There are 4 nested groupings, the coarsest first. Each group lies inside one group of the grouping before and may be the whole of it. The rows also spread widely along 14 directions, which tell nothing about the answers.
In the rows, 128 means zero.
Known rows, each followed by its group in each grouping:
[148  94 138 140 105 139 180 127  63 197 150 130 158  70  81 152  53  89
 113 121  87 147 174  70 158 153 149 116 144 115 115 123 148 168]
q603 gad Nepuf kad
[131 159 110  56 191 137  92 172 128 124 147 168 164 123 175 160 134 126
  95 137 104 117  93  90 132 115 148 147 146 114  98 125 126 144]
q472 Pokur kosit med
[ 89  96 112 149 111 125 138 134 167 120 159 101 103  64 177 101 124 163
 224 100 125 122 107 145 179 132  97 141 127 146 142  92 131 159]
q926 sabeb nuzal leba
[145 153 136 147 131 172 148 155 112 166 160 127 155 133  83 151  77 102
 154 147 164 106 184  95 149 150 173 124  71 158 227 148 167 113]
q472 Pokur Pav vam
[106 110 154 102 167  97 123 128 123 109 137 119 158  97 136 128 114 133
 129 122 138 170 126 115  87 146 117 122 146 103 134 138 101 105]
q603 gad gole badem
[110 120 111 142 166 143 144  74 118 137 115 161 145 121 126  65 119 127
 154  82  98 125 141 104 179  96 115 114 149 130 143  86  99 168]
q926 bogo sos liseg
[101 140 164 117 129 120 136 124 110 124  98 136 124 124 147  73 143 149
 127  94  78 156 112 135 141 113 136 131 151 132 131 114  98 158]
q603 Seni govi medil
[177 101 133 133 123 108 112 144 106 172 104 147  60 131 100 137 113 110
 151 166  99 146  97 129 153  63 193 148 126 121 136 147  81 155]
q472 munan ked tofe
[122 149 171 106 206 140  86 134  76 189 149 100 180  98 120 181  96 120
  56 157 128 178 100  81  77 141  98  94 116 162  96 157 145  95]
q472 munan meki talud
[138 132 128 117 185 120 101 122 113  98 108 149 140 155 181 111 168 149
  87 126 114  91 105 105 119 105 124 137 138 119 117 107  72 141]
q926 bogo sizis lapi
[128  71 157 146 102  75 112 110 122 114 165 130 110 111 125 119 160 137
 145 159  95 111  88 144 111 148  97 121 164  72 106 108 127 135]
q472 Tib tum seser
[117  85 121 147  70  88 126 104 164 112 150 105  96 130 109 134 138 137
 172 150 139 136 106 173 113 139  87 121 147 105  94 123 142 113]
q603 kufeb peta Gakop
[136  82  99  87 136 144 145 158 149 121 137 137 107  77  82 137  86 132
 168  99 124 137 145 130 140 113 182 109 134  90 146 150 113 149]
q472 munan ked bot
[132 188 142 104 129 136 138 110 110 183 153 123 214 168  66 176  78  81
  97 161 160 165 168 105  85 156 121 111 134 143 115 163 191  90]
q603 gad gole Bivi
[136 115 110 102 136 131 137 116 120 147 134 156 148 124 111 132 116 132
 128 112 102 110 136 120 131 117 143 102 160 104 106 124 119 163]
q926 sabeb Potop Podek
[115 106  93  99 139 125 151 126 155 147 137 102 149  93 146 161  80 138
 177 104 168 155 141 109 126 130 121 117 135 152 114 140 108 149]
q603 gad Nepuf nor
[142 107 180 109 101  86 152 175  98 155 125  96 138  93 146 144  98 139
 146 130 118 161 129 111  92 153 170 146 143 126 153 165  89 151]
q603 kufeb peta zav
[149 122 151 142  96 104 146 153 124 135 100  64  98  91 175 118 132 139
  93 122  96 127 103 130 123  99 127 170 145 141  57 131  76 159]
q926 sabeb nuzal nadu
[109 191 116  68 195 130 104 121 207 116 145 129 188 135 132 113 116 124
 151 120 162 137  93 144 100  95 121 121 160 134 115 139 134 118]
q472 Pokur dod Sutal
[ 91 156 166 141 133 122 128 144 124  62 123 121 129 135 133  69 164 125
 107 123 112 145 144 142 124 146 125 173 123  89 173 122 131  74]
q926 sifek duti zep
[119  90  81 108 186 170 118 129 105 118 123 127 116  86 132 159 109 134
  75 100 121 138 142  86 144 113 120 111 114 120  79 119 106 124]
q926 bogo sizis Vugab
[119 102 141 130 132 104  87 123  97 128 115 112  90 156 120 165 144 130
 119 170 158 182 122 127  94 130 116 123  97 140 140 161 107  69]
q472 Pokur dod luv
[129  82 100 133  88 111 148 133 124 122 152 100 113 108 120 173 106 108
 146 147 165 151 160 104 126 155 110 147 115 114 118 140 130 100]
q472 Pokur kosit beveb
[106 148  85  71 157 113 144 136 163  95 107 110 140 113 149 127 105 100
 135 106 158 194 146 108 125 100 132 176 146 117 104 148  94 104]
q472 Tib sav sefu
[121 150 155 146 110 115 160 119 141 137 120  62 143 123  87 116  85  92
 139 136 185 188 168 126  96 128 127 152 112 146 158 169 119  76]
q472 Pokur kosit beveb
[106 147 136  94 109 121 124 144  69 132 117 143 161 168 183 139 168 148
  99 122  97 141 147  92 126 163 116 145 143 140 120 127 132 142]
q926 bogo sos liseg
[ 88 156 126  79  98 122 110 140 134 126 125 160 127 187 133 134 156 152
 184 133 130 171 133 159 134 139 136 125 131 142 159 146 163 119]
q603 gad gole Bivi
[109 113 131  90 121 151 127 159  79 144 118 133 133 146 137 159 134 169
 136 106 133 148 171 107 119 161 159 101 106 153 179 160 126 136]
q926 bogo sizis lapi
[145 152 120 102 143 125 130 111 112 148  99 132 171 176 183 142 148 157
  83 118 119  91 113 103 109 113 109 106 147 171  71 121  93 178]
q603 gad Nepuf kad
[132 196 120 148  87 183 164 156 187  87 153  63 171 142 128 129 128 128
  67 124 143  42 147 149 124 154  93 144 104 148  76 115 201 111]
q603 gad Nepuf nor
[ 99 147  87 138 122 141  94 125 180 103 138 136  81 159 146 112 157 138
 194 143 140 120 103 163 182  96 113 157 110 143 137 108 151 114]
q926 bogo sos liseg
[103 147 188 130 146 101  84 122  78 149 104 147 109 163 124  99 159 137
 145 152 103 187 110 144 120 116 145 135 122 138 190 145 109 101]
q926 sabeb nuzal leba
[ 92 146 197 142 135 124 126 157 128 147 176 102 147  46  95 100  84 102
 143 138  86 186 102 137 138 153 125 150 141 104 146 125 184 101]
q603 kufeb peta Gakop
[101 113 115 102 183 180 127 174 137 128 146  88 120  29 117 153  72 137
 110  93 124 157 135 111 139 122 143 118 104 130 111 144 133 111]
q926 sabeb Potop Podek
[174 129 158 196 178 105 109 133 126 132 172 114 137 104 148 125 113  95
 131 198 141  70  85  93 138 118 113 171  99 119 161  97 112 112]
q472 munan meki talud
[122 117 147 125 146 135  97 142  95 180 174 136 159 114 172 180 127 167
 135 152 111 100  89 101 131 163  96  89 114 171 120 111 161 161]
q603 gad gole badem
[118  91  56  91 157 136 118 155 134  78 134 142 107 118 136 191 106 113
 125 137 168 154 160  96 135 136 136 154  96  94 122 139 116  73]
q603 kufeb peta zav
[116 162 136 102 162 138  78 201 177 112 189  89 135  98 155 181 120 131
 145 176 167 126  90 137 107 149 134 168 106 127 136 152 173  78]
q926 bogo sizis lapi
[132 138 102 107 110 140 155 107 129 162  94 150 130 155 132 112 115 138
 151  96 107 134 140 126 162  87 145 115 147 161 104 124 108 187]
q603 gad gole badem
[ 95 117 122 138 126 149 121  95 126 111 108 120 115 149 136  95 164 170
 125  94 118 122 131 146 135 121  92  97 123 150 119 112 122 133]
q926 bogo sizis lapi
[153 149 145 121 116 105 122 173 177  93 118  94  96 141 129 132 128 125
 136 162 153 121 108 165  99 101 170 173 120 112 130 160 101 104]
q603 gad gole badem
[127  92 169 120  56  70 145 167 162 113 140  90  96 114 143 123 136 165
 215 139 138 141 112 176  96 149 154 142 150 112 158 155 108 148]
q603 gad gole Bivi
[137 160 133 130 136 159 130 139 116 142 100 117 118 142 119 129 118 120
  77 128 104 126 128 124 144  98 144 135 112 152  97 133 127 132]
q603 gad Nepuf nor
[137  77 135 167 106  92 157 107 120 113 132 112 119 121 124 118 115 125
 167 134 152 120 154 120 123 147 119 133 123 109 166 119  90 126]
q603 gad Nepuf nor

New rows. What belongs after each?
[111 137  95 112 160 192 128 152 146 109 178 129 153  69 106 135 104 115
  81 105  89  92 132 109 166 138 116 125 134  93  71  98 190 127]
q926 bogo sos liseg
[102 164  74  87 155 191 127 111 161  42  89 149 135 182 108  88 174 145
  46  73 114  93 162 151 132 100 119 112 131 101  78 116 134 103]
q926 bogo sizis lapi
[149 157  78 144 164 191  89 111 144 156 118 163  88 176 102 141 136 126
 107 147 113  77 100 140 184  57 142 108  96 158  99 112 145 139]
q926 sifek duti zep
[104  75 117 124 124 123 110 112 121 105 164 171 113 110 125 113 158 146
 149 123  86 107 111 134 154 147 101 100 146  85 120  88 149 140]
q472 Pokur Pav vam
[110  67 123 136  72 102 127 152 150  89 150  71  83  97 154 154 150 170
 164 132 150 123 122 162 102 164  98 130 121 115 111 136 122 110]
q926 sabeb nuzal leba
[121 136 142 169 205 136  90  76 106 114 111 142 136 167 139  85 158 140
 107 134 133  97 113 112 130 101  96 108 102 147 166  98  86 110]
q926 bogo sos liseg
[134 101 109 141 134 131 137 156 125  81 152 121 124 107 166 135 136 136
 132 131 140  83 148 101 144 152 127 162 109  99 154 106 114 123]
q926 bogo sizis Vugab
[ 97 157 141 130 167 151 124 127 135 144 177 123 176  89  97 115  88  99
 148 127 128 151 139 110 145 147 117 133 132 118 157 119 179 103]
q926 bogo sos liseg
[122 120 138 144 112  84 165  98 147  93 127 124 135 132 102  69 121  92
 177 127 143 153 158 133 130 121 132 168 153  80 175 126 101 109]
q472 Tib tum seser
[130 137 200 182 110 142 124 122 156 133 151  95 116 115  66  57 136 147
 147 129  95  78  98 188 120 122 139  95 133 115 165 123 154 140]
q926 bogo sos liseg
[120  90 135 156  51  79 170 113 139 130 116  59  81  94  89 117  97  99
 167 133 149 204 158 157 111 121 124 168 148 103 106 160 105  97]
q926 sabeb Potop Podek
[129 151  62 107  94 146 155  89 149 148 120 166 147 206 118 131 129 121
 186 118 154 109 170 123 172 106 130 119 130 158 143 126 146 161]
q472 Tib tum seser
[119 132 127 126 108 128 167 132 136  84 111 103 131 110 130  99 120 117
  92  99 113 135 151 126 130 129 125 157 142 101  94 117 111 123]
q603 Seni govi medil
[111 147  77 120 106 125 119 113 171 113 137 115 112 160 148 147 144 116
 151 150 154 138 117 140 152 108  89 160 125 144  81 123 154 106]
q472 Tib tum seser
[123 110 144  90 128 107  93 174 141  99 147 135  99 118 125 145 153 153
 148 148 112 125 100 164 100 134 163 131 143  78 138 153 125 113]
q926 sabeb Potop Podek
[117 118  89 155 113 180 156 112 133 147 169  97 150  89 106 150  90 116
 110 111 134 103 162 103 163 150  84 114 114 142  84 102 186 131]
q926 bogo sizis lapi
[170 123 102 111  87  91 164 105 108 135  85 136 124 159 128 119 133  93
  86 130  97 139 139 108 127  88 135 163 179 101  43 130  80 163]
q472 munan meki talud
[111 112  97 149 189 176 113  60  50 183 132 191 165 157 125 134 120 135
 120 111 116 117 161  59 183 130  92  70 100 172 161  85 136 151]
q926 bogo sizis lapi
[161 111 133 147  53  94 128 173  90 154 139 116  74 144 143 179 133  97
 136 197 122 142 133 110 147 137 154 196 108 126 124 144 136 117]
q472 Pokur Pav vam
[ 83  54  98 118 174 125  77 113  97  67 135 174  84  97 177 117 189 171
 110 109  71 121  92 124 159 132  78 112 133  82  90  71 105 119]
q926 sabeb nuzal leba
[130 183 158 142 137 118 137 113 145 157 160 114 188 131 137 103 115 106
 147 148 129 111 111 116 133 128 106 148 145 148 139 116 156 141]
q472 Tib tum seser
[162 113 120 150 143 137 153 142 140 146 148  92 144  96 131 149  84 124
 149 136 167  89 140  96 127 127 135 127 101 150 153 133 108 143]
q472 munan meki talud
[109 125  71  94 109 170 156 172 105  66  64  97  80 135 153 149 141 138
  53  87 130 157 197 111 143 116 145 170  85 134  88 153  95  88]
q926 sabeb Potop Podek
[141 163 147 174 112 108 165  73 152 156 113  77 155 132 127  72 112 100
 121 125 129 124 116 128 129  89  83 146 152 161  86 112 110 150]
q472 Tib sav sefu
[147 143 166 169 119 115  98 148 142 117 120 110  62 145 112 115 137 113
 130 181 121 124  86 165 136  91 158 168 101 121 146 131 115  97]
q603 Seni govi medil
[127 124 125 111  98 147 125 155  99 133 120 145 101 134 118 136 142 138
 113 122  81 125 142 136 152 126 156 129 128 115 117 131 142 141]
q926 sabeb nuzal nadu
[ 88 108 129 140 158 174 148 124  96 109 143 146 132  54 100  82 110 115
  87  78  59 144 153 104 182 138 118 124 134  82 117  87 154 125]
q926 sifek duti zep
[145 125 148 201  75 103 123 108 135 164 175  95 106 113 100 132 115  91
 157 190 121 115 104 148 151 129  93 158 128 121 105 106 173 112]
q926 sabeb nuzal nadu
[129 139 198 170  63 122 136 152 122 150 139  95 105 128 104  88 141 145
 164 149  99 121 110 168 134 139 138 136 115 146 178 136 160 137]
q472 munan ked tofe
[ 62 133 125  82 120 162  97 157 132 135 176 141 136 112 119 150 135 159
 178 115 117 169 131 148 146 174 118 103 125 129 153 137 212 111]
q926 bogo sizis lapi
[117  97 140 156 107 114 137 118  87 122 115 117  87 108  97 106 120  96
 113 133  97 179 150 118 150 121 130 162 131  92 121 125 114 102]
q926 bogo sos liseg
[142 175 217 140 252 122 106 140  91 143 102 122 177 107 151  67 112 130
  98 129 117 133  93  87 100  91 161 137 111 155 216 134  52 127]
q472 munan ked tofe
[109 129  93 112 138  86 120  53 180 114  95 134 125 178 136 101 144 134
 172 119 161 166 105 160 113  75  84 116 167 139  79 121  83 128]
q603 gad gole Bivi
[147 107 121 134 131 112 146 141  92 143 125 131 120 117 127 161  88  91
 130 154 138 161 158  83 143 127 152 166 113 118 140 134 104 115]
q603 gad gole Bivi
[125 148 144 106 132 138 153 139 111 154 158 144 187 113 107 123  96 109
 137 117 118 133 160  96 132 155 147 125 144 119 161 131 156 143]
q472 Pokur Pav vam
[116 142 129 119 135 113 103 136 151 104 128 105 127 142 152 144 144 139
 111 149 141 137  97 143 103 124 100 142 125 135  92 133 126  97]
q603 kufeb peta Gakop
[156 109 123 154  93 130 137 139 134 197 153  64 103 103  97 189  69 114
 166 164 176 148 136 123 123 121 143 130 106 166 123 167 138 129]
q926 bogo sizis Vugab
[102 116 150 161 128 120 135  86 110 124  96 108 117 167 108  89 135 145
 174 114 175 167 172 136 114 130 123 113  99 156 219 147  90  96]
q926 bogo sizis lapi
[100 107 102 134  71 121 123  87  76 155  82 164  82 206 147 122 178 165
 173 120 111 155 152 140 168 115 111 110 115 175 147 123 113 150]
q926 sabeb Potop Podek
[143 162 112 116 132 133 175 140 106 132  98 111 171 127 185 127 108 111
  76 105 114 121 155  72 147 117 126 176 137 154  80 114  94 162]
q603 gad Nepuf nor
[152 137 119 125 131 154 127 159 147 130 126  96 116 128 132 151 121 142
 110 137 140  94 117 129 122 108 138 125 102 154 109 145 125 134]
q472 munan meki talud
[126 162 167 154 124 115 155 132  99 193 136  74 176 102 182 125  93 121
 142 129 137 153 132  80 137 140 108 166 131 194 137 127 121 157]
q926 bogo sizis lapi
[141 128 135  91 148 101 155 126 103 184 151 158 198 110 139 148  71 112
 177 120 131 146 143  72 128 144 162 124 167 125 161 130 104 183]
q603 Seni govi medil
[174 191 120 109 123 146 192 144 134 141  77 114 184 167 157 100 109 131
 113  85 139  72 179 100 127  92 186 150 136 168 149 144  67 192]
q926 sabeb nuzal nadu
[108 111 121 160 117 112 139 120 207  87 169  55 120  62 157  98 126 137
 156 121 142 102  84 154 132 127  58 147 140 123  74  96 139 125]
q472 Tib sav sefu
[130 121 122  96 153 107 108 127 122 133 110 157 113 143 134 125 139 132
 139 129 112 155 110 131 124  95 158 134 157 105 122 140  86 141]
q926 sifek duti zep
[129 111 118 148 116 143 113 124 114 111 120 153  82 151 125 105 162 139
 127 131  95 100 124 139 169 109 137 135 117 113 135 105 126 136]
q926 bogo sizis lapi
[128 137 100 140 124 148 115 112  89 135 103 115 121 178 166 155 158 139
  68 138 125 113 136  99 139 119  89 134 103 172  76 117 120 124]
q926 bogo sos liseg
[160 148 115 111 159 131 117 158 135  77 111 127 134 167 172 136 163 135
  71 144 136  61 119 109 109 112 141 156 109 120 120 128  89 122]
q472 Tib sav sefu
